There are 8 hidden switches. A switch that is on adds its own fixed numbers to the row, and there is some noise. The rows also spread widely along 13 directions, which tell nothing about the answers.
(in the rows, 128 means zero)
Some rows, each with its switches (1 for on, 0 for off) after it:
[144 135 117 139 112 108 107  67 103 128  87 112  76 150  66 135 148  64
 194  89 159  95  76 156  93 120 158 121  96  86 149] : 0 0 0 0 1 1 0 1
[126 172 138 123 135 137 128  88 124  93 107 173 133 145  78 139 139  93
 101 106 130  90 144 154 103 135  88 130 151  96 159] : 0 0 0 0 1 0 0 1
[103 149 143  78  88 130 126  92 127 148  91 101 100 117 145 117 140 107
 138  94 144  99 138 158 176 123 141 143 155 141 119] : 0 0 1 1 0 1 0 1
[133 133 109 163 130 119 140 101 112 123 100 157 125 120 115 129 119 111
 153 149 114 135  85 144 159  84 137 113 147 113 129] : 0 1 0 1 0 1 0 0
[166 133 111 123  89 122  95 128 162 188 180 177 128 102 120 107 174  88
  83 148 103 117 120 139 149 124 119 162 167 117  84] : 1 1 1 1 1 1 1 1
[150 101  91 117 148 166 124 114 101 105 129 159 109 159 114 131 145 100
 112 110 126 140  95 117 129 132 129 151 146 108 111] : 0 0 0 0 1 1 0 1
[122 158 133 142 122 101 109 122 146 146 118 139 129 108 112 144 131  97
 116 131 114  86 116 147 150 139 106 124 154 105 128] : 1 1 0 0 0 1 1 0
[121 128 155 128  96 115 150  95  95  99  77 116 162 141 137 163 130 116
 144 108 170 125 154 153 110 137 147 163 160  76 130] : 1 0 0 1 0 1 0 0
[ 97 128 119 102 137 134 125 116 103 101  83 104 115 132 169 162 109 124
 130  87 116  85 128 116 159 177 110 150 139 117  97] : 1 0 0 0 1 0 0 1
[118 149  74 153 152 107 118 100 111 101 122 118 101 165  87 147  99 136
 106 124 166 101 104 141 107 116 116  99 147 126 156] : 0 0 0 0 1 0 0 0
[151 205  91 185 109 110 147  59 120 123 165 160 124 131 118 159 166 126
 130 127  99 134  96 127  70 110 124 143 120  95  87] : 1 1 1 1 0 0 0 1
[127 138 165 105 163 131  95 129 164  84  89 141 132 113 121 107 122  63
 146 114  79  75 103 142 138 153  64 120 114  96 131] : 1 0 0 1 1 1 0 1
[108 150 172 125  94  53 106  81 137  90  76 180 134 113 110 125 174  51
 175 105 135 106 125 215  94 131 130 157 113  75 160] : 1 0 0 1 1 1 0 0
[158 159 126 140 140 161  97 119 135 193 119 139  60 107  50  92 163  44
 188 104  67  63  78 117 149 135 103 128 108 109 119] : 0 1 0 1 1 1 0 1
[112 148 148 113 147 172 113 131 142 147 138  71  88 131 118 103 163  98
 144  87 167  97 125 149 127 159  94 166 130 124 141] : 1 1 1 1 0 1 0 1
[161  74 139 123  91 139 143 132 122 153  90 110 147 131 151 112 135 142
 174 137 151 157 116 131 150 110 164 160 140  95 113] : 0 1 1 1 0 1 1 0
[128 153 108 198 152 141 162 127 127 133  97  80 145  99 150 124  93 139
 196 174 119 125  74 139 165 112 114 108 123 125 139] : 0 0 1 1 0 1 0 0
[143 113 157 107 112 143 122  96 108 108  75 198 109 139  99 131 147  93
 155 108  95 111 119 143 153  98 130 131 145  79 134] : 1 1 0 1 1 0 0 0
[152 113  80 109 104 119 106 121 116 151 110 131  96 155  88  79 121 147
 127 100 132 112 155 137 118 112 139 147 123 122 136] : 0 0 0 1 0 0 0 1
[132 125 125 140 120 142 111 145 114 186 144 139 118  99 114 133 144  89
 112 140 127  94 137 137 179 143 115 152 177 125 115] : 1 1 0 1 1 0 0 0
[108 140 151 136 132 125 131 136 128 114  83 169 141 107 132 107 142 110
 160 118  90 111 149 173 158 140  96 160 131 101 153] : 1 0 0 1 0 0 0 0
[120 184  59 188  99 126 160  81  93 133 141 168 122 122 130 143 155 134
 118 140 133 140 123 177 145 106 146 169 171 120 127] : 1 0 1 1 0 1 0 1
[ 96 177  74 132  71 112 181  74  93 137  99 142 130 117 172 154 134 173
 116 118 131 106 165 138 152 131 151 188 188 128  95] : 1 1 0 1 1 1 0 1
[132 169 111 185 177 182 188 103 135  88  96 156 130 138 104 101 122 166
 174 157 111 120 102 135 126  93  89 132 132 102 176] : 1 1 0 1 1 1 0 0
[117 137 152 178 169 120 102 126 126 128 174  68 147 100 134 158 160  26
 130 133 192 118  85 167 107 181  96 150 136 101 120] : 1 1 0 1 0 1 0 1
[140 123 189 101 125  98  76  98 136  86  55 148 107 158  73 152 140  40
 184  76 110  85  72 149  96 133 102 105 104  47 147] : 0 1 1 1 1 0 1 0
[ 64 173  12 148 103  71 120 118  82 167  81  84  54 127 139 155  69 166
 131 104 128  45 120 140 207 143 144 137 180 166 115] : 1 0 0 1 1 1 0 0
[107 138  91 159 127 123 116 136 113 149 109 183  89 108 122 114 155  93
 157 134  97 113  96 177 186 125 118 165 149 119 139] : 1 1 1 1 1 1 0 0

New rows. What belongs after each?
[107 184  92 143 100 108 131  55 104 117  98 148  81 139 102 142 154  88
 156 103 136 104  87 176 136 103 148 130 143 117 140] : 0 0 1 1 1 1 0 1
[ 96 194  74 148 138 102 112  74 100  89 112 187  82 156  70 148 146  92
 101  90 121  89 114 172 111 127 104 129 146 115 162] : 0 0 0 0 1 0 0 1
[121 180 118 151 127 100 132  86 127  86  89 127 139 154  99 160 124 103
 134 102 140  80 120 148  79 152  90 147 149  68 146] : 1 1 0 1 1 1 1 1
[129 176 142  77  98 152 141  60 133 114 141 179 100 141 129 159 168 117
  88 100  92 115 111 100 125 102 128 137 173 116  70] : 1 1 1 1 1 1 0 0
[111 131 175  77 139 110  67 139 160 156 134 125  71 116  92  91 187  57
 144  67 131  91 127 155 107 168  99 154  92 126 139] : 0 1 0 0 0 0 0 0
[113 150  44 162  80 107 163  74  55 106  60 157 119 167 116 172 110 160
 135 110 147 117 122 144 129 110 159 167 178  94 126] : 0 1 1 1 1 1 0 1
[ 62 142  98 122 133  51  55 171 152 137 120 156 104  87 137  94 161  49
 111 104 125  81 123 216 149 192  70 189 130 143 147] : 0 1 1 1 1 1 0 1
[112  98 148 122 165 140 111 129 150 111 100  84  93 130 144  87 163  98
 189 100 165 127  88 171 136 147 118 156  89 108 161] : 1 1 0 0 0 1 1 1
[107 143  91 156 139 160 173 109 107  83 111 176 149 127 189 140 140 162
 122 144 106 155 120 146 157 127 104 177 158 115 115] : 1 1 1 1 1 0 0 1
[109 138 142 137 120 128 164 100 109  98  76 114 152 122 163 150 115 145
 149 127 142 124 131 136 151 122 127 146 158 104 120] : 1 1 0 1 0 1 0 0
[107 205 134 148 119 136 125 124 146 152 156 116 142 119 106 135 171  87
  89 104 161  85 166 185 112 189  76 191 184 108 149] : 1 0 1 1 0 1 1 1
[103 193  95 169 134 167 158  98  79 145 110 171  73 138  82 130 171 123
 164  91 110 110 136 165 156 130 121 175 158 112 163] : 1 0 0 1 0 0 0 0
[166 123 123 143 120 179 146 119 130 161 126 134 128 139  93 105 156 130
 133 129 151 121 142 137 136 121 132 161 153  90 144] : 1 1 0 0 0 1 1 1
[105 125 125  99 121 116 146  91 122  76  73 125 134 138 164 150  91 154
 118 123 131 107 116 121 155 105 127 118 163 120 110] : 1 1 0 1 1 1 0 0
[123 149 157 135 137 175 142 104 104 159 133 103 114 127 103 148 158  86
 139 113 162 106 123 125 137 146 117 146 167 116 129] : 0 1 0 1 1 0 0 0
[108 198  81 154  98  88 145  46  92  91  96 205 107 129 128 176 146 116
 131 107  77 107 107 143 130 110 131 141 150 100 100] : 1 1 0 1 1 0 0 1
[102 248 127 139 115  88 125  78 146 135 148 158 100 107 112 127 197  89
 142  73  78  84 147 155  66 176  88 184 100 111 112] : 1 0 0 1 0 0 0 1
[104 182 128 140 102  95 142  70 123 145  91 104  96 116 115 142 143 104
 183 110 140  88 100 142 120 125 140 133 129 121 125] : 0 1 0 1 1 1 0 0
[134 146 117 148  81  49 101  99 137 163 143 124 129  98 116 122 146  95
 133 140 154 113 128 174 107 114 157 138 129 120 120] : 1 0 0 1 0 1 0 0
[118 128  90 172 117 128 133 120  73 168  97 133  77 121 111 137 159  98
 203 106 117 118  94 147 162 138 156 180 131 102 123] : 1 1 0 1 0 1 0 0
[107 144  66 146 135 152 131  90  72 132 136 124  79 146 136 164 138 111
 118 104 136 115  98 131 174 139 140 149 173 134 101] : 1 0 0 1 1 0 0 1
[124 136  83 123 159 135 119  97 127  91 159 138  86 170 133 145 138 135
  95 105 131 139  79 118 125 121 118 126 153 127 104] : 1 0 0 1 1 0 1 0
[115 189  86 146  97 144 184  69 114 120 106 159 128 135 154 139 160 153
 138 124 122 141 114 150 140 119 137 172 172 119 119] : 0 0 1 1 1 1 1 1
[131 131 162  87 156 154  83 129 176 127 147 153  92 131  91  86 157  68
  96 108 115 103 110 160 169 111  87 110 161 130 149] : 1 0 0 1 0 1 1 0
[122 128 107 145 152  74 111 132 166  99 136 117 144 120 140  86 100 150
 115 157 143 131 114 152 101 103  95 105 108 142 143] : 0 1 0 1 0 0 0 0
[139 137 151 132 150 121  89 130 166 133 147 173 126  86 121  99 160  68
 123 145  89  98 108 155 147 135  84 127 112 117 129] : 1 1 0 0 1 0 0 1
[172  53  83 153 149 173 143 132  99 110 105 102 145 157 127 107  87 136
 150 162 165 156  88 117 151  97 149 121 145 107 132] : 0 0 0 1 1 1 0 1
[112 127 190  38 101 117 105  90 180  95  88 121  79 151 117  57 164 149
 149  76 175 108 164 191 104  87 135 123  85 128 189] : 1 0 1 0 0 0 0 0
[125 120  93 186 188 215 179 121 101 108 131 150 132 156 127 127 142 147
 128 160 159 170  89 143 174 104 106 140 189 124 168] : 0 1 0 1 1 0 1 0
[ 95 163 131 102 134 160 148  95 108  96 113 150  97 163 116 131 162 135
 116  77 150 112 157 153 119 144 108 172 163 118 150] : 1 0 0 1 1 0 0 0
[119 117  89 143 149  88 105 126  92  63 109 175 125 176  95 145 143  97
 131  88 138 137 113 156  54 160 104 175 121  78 143] : 0 0 0 1 1 0 0 0
[111 144 133 136 140 133 125 118 102 131 129 108 131 132 139 179 142  84
 121 100 134 122 106 126 143 172 114 150 169 111 101] : 0 0 0 1 0 0 1 0
[140 144  91 187 125 181 183 110  70 129 113 152 156 140 122 170 126 129
 134 156 136 147 106 131 156 117 133 158 199  98 124] : 0 0 1 1 1 1 0 0
[109 199 154 118 101 108 157  72 142 132 100 106 125 102 145 148 134 121
 155 115 109  77 130 125 129 137 120 135 140 120 102] : 1 0 0 1 1 1 0 0
[139 107 140 166 156 122 102 142 129 127 131 107 180  92 140 133  93  70
 101 180 147 119 107 161 183 122 100  91 165 124 136] : 0 0 0 1 0 0 0 1
[154 156  72 125 117 124 141  80 128 111 132 186 102 140 119 108 152 132
 135 113  67 136  92 107 103 107 133 147 116 119  84] : 0 0 0 1 1 1 0 1
[ 99 164 120 120 131  78 127  96 147  90 110 143 127 120 144 135 126 115
 126 119 110 109  98 134 108 132 103 131 134 129 107] : 0 1 0 1 1 1 0 0
[171 104  79 189 129 102 111 152 113 147 135 161 130 117 109 123 139  96
 172 154  92 151  68 137 114 127 139 150  94  91 108] : 0 0 1 0 0 1 0 0
[124 108  88 124 115 135 112 124  93 143 102 182  72 139  98 115 150 105
 141 107 110 110 109 147 175 111 144 162 160 111 127] : 1 1 0 1 1 1 0 0
[152 122 113 159 136 180 166 131 118 157 114 108 148 141 109 114 135 139
 154 145 168 129 131 133 135 138 126 166 169 104 152] : 0 0 0 1 1 1 1 0
[136 142 139  99 127 155 125 141 119 135 112 162 114 138 112 120 148 120
 133  79  71 102 157 109 128 163  94 177 134  96 104] : 1 0 0 1 0 0 0 0
[127 131 136 145 137 138 123 131 120 147 141  94 139 110 136 142 121  94
 118 143 154 113 116 140 160 137 122 132 170 123 118] : 1 0 0 1 0 1 0 0
[130 117 117 153 123 127 140 139 110 128  93 128 158 114 145 154 112 118
 149 151 128 119 108 139 152 145 125 149 151 105 121] : 0 0 1 0 1 1 0 0
[128 135 155 113 110 133 121 112 136 129  98 157 139 112 115 104 148 104
 133 116 129  92 165 164 139 134 104 157 145  98 150] : 1 1 0 1 1 0 0 1
[ 99 150 135 115  91  57  90 123 140 171  78  87 109 108 116 125 119  94
 163 101 145  53 141 173 145 163 125 137 134 121 146] : 0 0 0 1 1 0 1 0
[ 99 174 118 156 125 126 165 114 114 128 123 133 148 128 118 130 156 133
 117 118 168 128 164 159 101 151 109 189 169 119 150] : 0 1 0 1 0 1 0 0
[109 107  93 113 184 190 132 126 120 102 186 136  87 144 163 106 181 121
  85 108 163 176 100 137 153 133 119 176 152 155 112] : 1 1 0 0 0 1 0 1
[153 140 129 108 122 131 127  95 157 110 156 187 130 135 104 103 152 123
  89 140 121 131 125 130 108  85 115 129 153 117 115] : 1 1 0 1 1 1 0 0
[146 103  89 169 101  96 137 116  89 127 104  93 184 140 131 152  90 134
 119 154 202 126 150 151 105 137 147 150 161  98 136] : 0 0 0 1 1 0 0 1
[142 115 136  84 114 122 104 118 149 132 116 141 106 120 128 113 126 113
 127 124  94 117  97 119 159  99 131 104 124 133 100] : 0 0 1 0 0 1 0 0
[110 152 142 128 120 136 162  80 140 132 113  76 137 102 162 114 138 128
 156 143 179 119 121 156 144 121 144 131 132 145 140] : 0 0 0 0 1 1 0 1
[ 99 175 136 100  96 163 147  92 100 165 130 130  99 115 147 183 155  99
 100 102 121  91 123 115 189 151 128 160 210 133  75] : 1 1 1 1 1 1 0 0
[128 150  90 169 128 153 151  99 106 111 110 140 119 148 122 146 152 123
 149 124 151 124  99 167 134 135 127 165 150  89 153] : 1 0 1 0 1 1 1 1
[122 123 132  75  93 146 121 145 125 155  81 153 119 140 124 120 137 133
 119  90 102  91 166 130 169 157 111 176 175 113 122] : 0 0 1 1 1 0 1 0
[109 144 108 137 157 151 130 116 118 120 136 124  97 140 117 137 143 112
 121 113 144 110 100 131 133 141 105 150 161 125 127] : 1 1 0 1 1 1 0 0
[142 149 128 106 120 101 129  80 169  97 150 150 131 133 143 112 132 160
 100 138 122 127 121 116  89  89 118 112 121 130 100] : 1 1 0 1 1 0 0 0
[105 150  58 185 112  84 150  90  88 135 130 127 130 127 146 162 109 149
 116 158 170 134 105 151 142 107 154 131 172 142 120] : 0 1 0 1 1 0 0 0
[ 97 165  86 141 157 130 115 111 141 104 123 126  92 123 138 111 118 119
 122 130 123  95  88 167 168 120  93 122 144 146 141] : 1 0 1 1 1 1 0 1
[115 138 114 114  97  98 116 116 131 138 108 143 120 109 149 117 157  98
 146 112 120 111 114 151 132 145 124 174 129 119 103] : 0 1 1 1 1 1 0 1
[108 139  72 123 134 127 102 106  97 112 117 157  66 165 120 139 151 102
 124  75 113 131  83 155 158 133 124 148 146 120 120] : 0 0 1 1 0 0 1 1
[ 90 178 131 146 109  65 139 110 124  68 107 186 160 117 157 156 180 108
 139  99 115 139 137 190  62 175 104 206 113  82 132] : 1 0 1 0 0 1 0 0
[ 80 180  90 100 126 135 112 124 152 168 161 137  64  96 157 110 168 118
  90 107 104  83 120 145 185 151 101 166 156 176  97] : 1 1 1 0 1 1 0 1
[122  80 131  76 166 152  65 137 143 136 163 135  40 133 122  89 171  74
 126 100 130 125  74 144 177 121 130 119 113 153 123] : 1 0 0 0 1 0 0 0
[127 154  88 152 137 180 158 126  85 136  82 164 115 133 108 151 103 132
 136 128  72  89 122 107 199 132 109 145 192 106 117] : 1 0 0 1 1 1 0 0
[ 95 143 112 158 128 137 164 110  92 126 123 140 139 108 176 164 150 145
 121 135 140 142 136 147 165 141 135 172 167 125 113] : 1 1 0 0 0 0 0 0
[171  92  98  83  89  79 121 120 127 112  61 126 129 153 129 117  77 181
 163 105  79 113 121  69  92 107 153 122  85  95  77] : 0 0 0 0 0 1 0 0
[129 110 123 146 150 117  88 169 157 137 139 152 118 122 129  97 167  97
 151 126 116 122 101 165 124 159  85 172 112 103 143] : 1 1 1 1 1 0 1 0
[169 120 101 148 135 144 107 153 123 139 113 167 143 118 105 112 113  91
 132 141  60 116  99 121 154 126  94 134 136  96 105] : 0 0 1 1 0 1 0 1
[ 86 188  90 131  97 115 167  77 124 128 108 123 107 111 179 116 167 149
 170 108 123 129 115 156 131 142 141 187 123 147 107] : 0 0 1 1 1 1 0 1
[140 110  85 211 109 162 177 142  77 151 134 162 187 119 133 156 127 153
  97 198 185 164 149 177 173 101 147 173 216 100 157] : 1 1 1 0 0 1 0 0
[119  98 139  93 137 134 122 154 151 103  76 130 142 133 135  93  93 150
 118 129 136  93 153 137 154 129  92 141 158 117 153] : 1 1 0 1 1 1 0 0
[114 175 151  77  98 101 146  91 150 145  84  65 147  97 175 172  67 142
 114 124  85  53 121  53 165 142 110  92 166 141  41] : 0 1 0 1 1 1 0 0
[158  79 155  57 108  76  40 126 173 131 131 139  98 134  85  60 159  57
 119  87 143 110 118 150  86 112 127 127  91 112 122] : 0 1 0 1 0 1 0 1
[ 78 208 104 100 134 120 126  91 120 102 131 165  92 128 149 149 164 112
  96  61  69  94 143 130 131 174  83 176 147 133  86] : 1 0 0 1 0 0 0 1
[ 98 172 164 135 136 157 140  93 123 146  98  70 110  96 143 141 130 100
 161 115 142  74 128 154 187 144 116 115 139 130 144] : 1 0 0 0 0 0 0 1
[125 175 138  98 118 131 124  95 172 114 101 169  83 149 102  94 158 151
 147  90  91  91 122 143 110 109  92 135 115 110 148] : 1 1 1 1 1 0 1 0
[ 93 187 106 188 128 100 165  99 136 115 118 154 155 100 140 120 143 159
 133 163 161 119 155 207 124 120 116 153 143 129 185] : 1 0 0 0 1 0 0 0
[141 168 146 127  71  65 121  66 151 152 105 139 133 109 107 133 136 103
 142 138 134  96 120 160 124  94 153 100 140 113 129] : 0 0 0 1 1 0 1 0
[ 51 165 155  88 115 139 145 105 110  94  50  94 119 124 174 154 124 122
 132  74 153  78 157 168 181 164 100 169 176 121 139] : 1 1 1 1 0 1 0 1
[135  83 167  93 117 145 132 118 143 108  86 133 149 134 142 120 127 130
 117 137 168 134 136 154 171  95 138 122 167 101 151] : 1 1 0 0 0 1 1 0
[146 132 160 110 136 119 107 119 150 100 149 149 155 126 126 135 140  84
  93 122 116 126 123 127 104 136  97 134 148 102  99] : 1 0 0 1 0 1 0 0
[120 159  95 128 124 197 173 111  82 147  75 171  90 141 100 116 167 126
 174  86  88 100 141 128 163 154 124 203 147 105 136] : 0 0 0 0 1 1 0 1
[131 140  84 147  99 115 136 107 117 140 147 143 141 113 162 144 139 132
 101 150 136 130 117 137 140 127 134 166 167 122  84] : 1 1 1 1 1 1 0 1
[143 163 159  89 109 142 140  86 156 111 144 162 130 143 123 114 172 129
 118 107 120 138 134 126  74 120 114 149 128 113 109] : 0 0 1 1 1 0 0 0
[117 188 125 153 131 153 141  93  95 114  84 134 122 134 106 165 118  99
 146 100  95  90 119 138 150 140  94 130 152  95 127] : 0 0 1 1 0 0 0 1
[132 140  87 139 134 108  97 127 136 164 131 110  76 144  81 104 133 122
 134 108 144 101 110 149 130 123 127 120 122 134 154] : 0 0 0 0 0 0 1 0
[122 161  74 172 109  95 149 100  92 130  85 155 130 126 113 149 116 126
 158 130 115 109 112 145 133 128 137 151 154 106 124] : 0 0 0 1 1 1 0 0
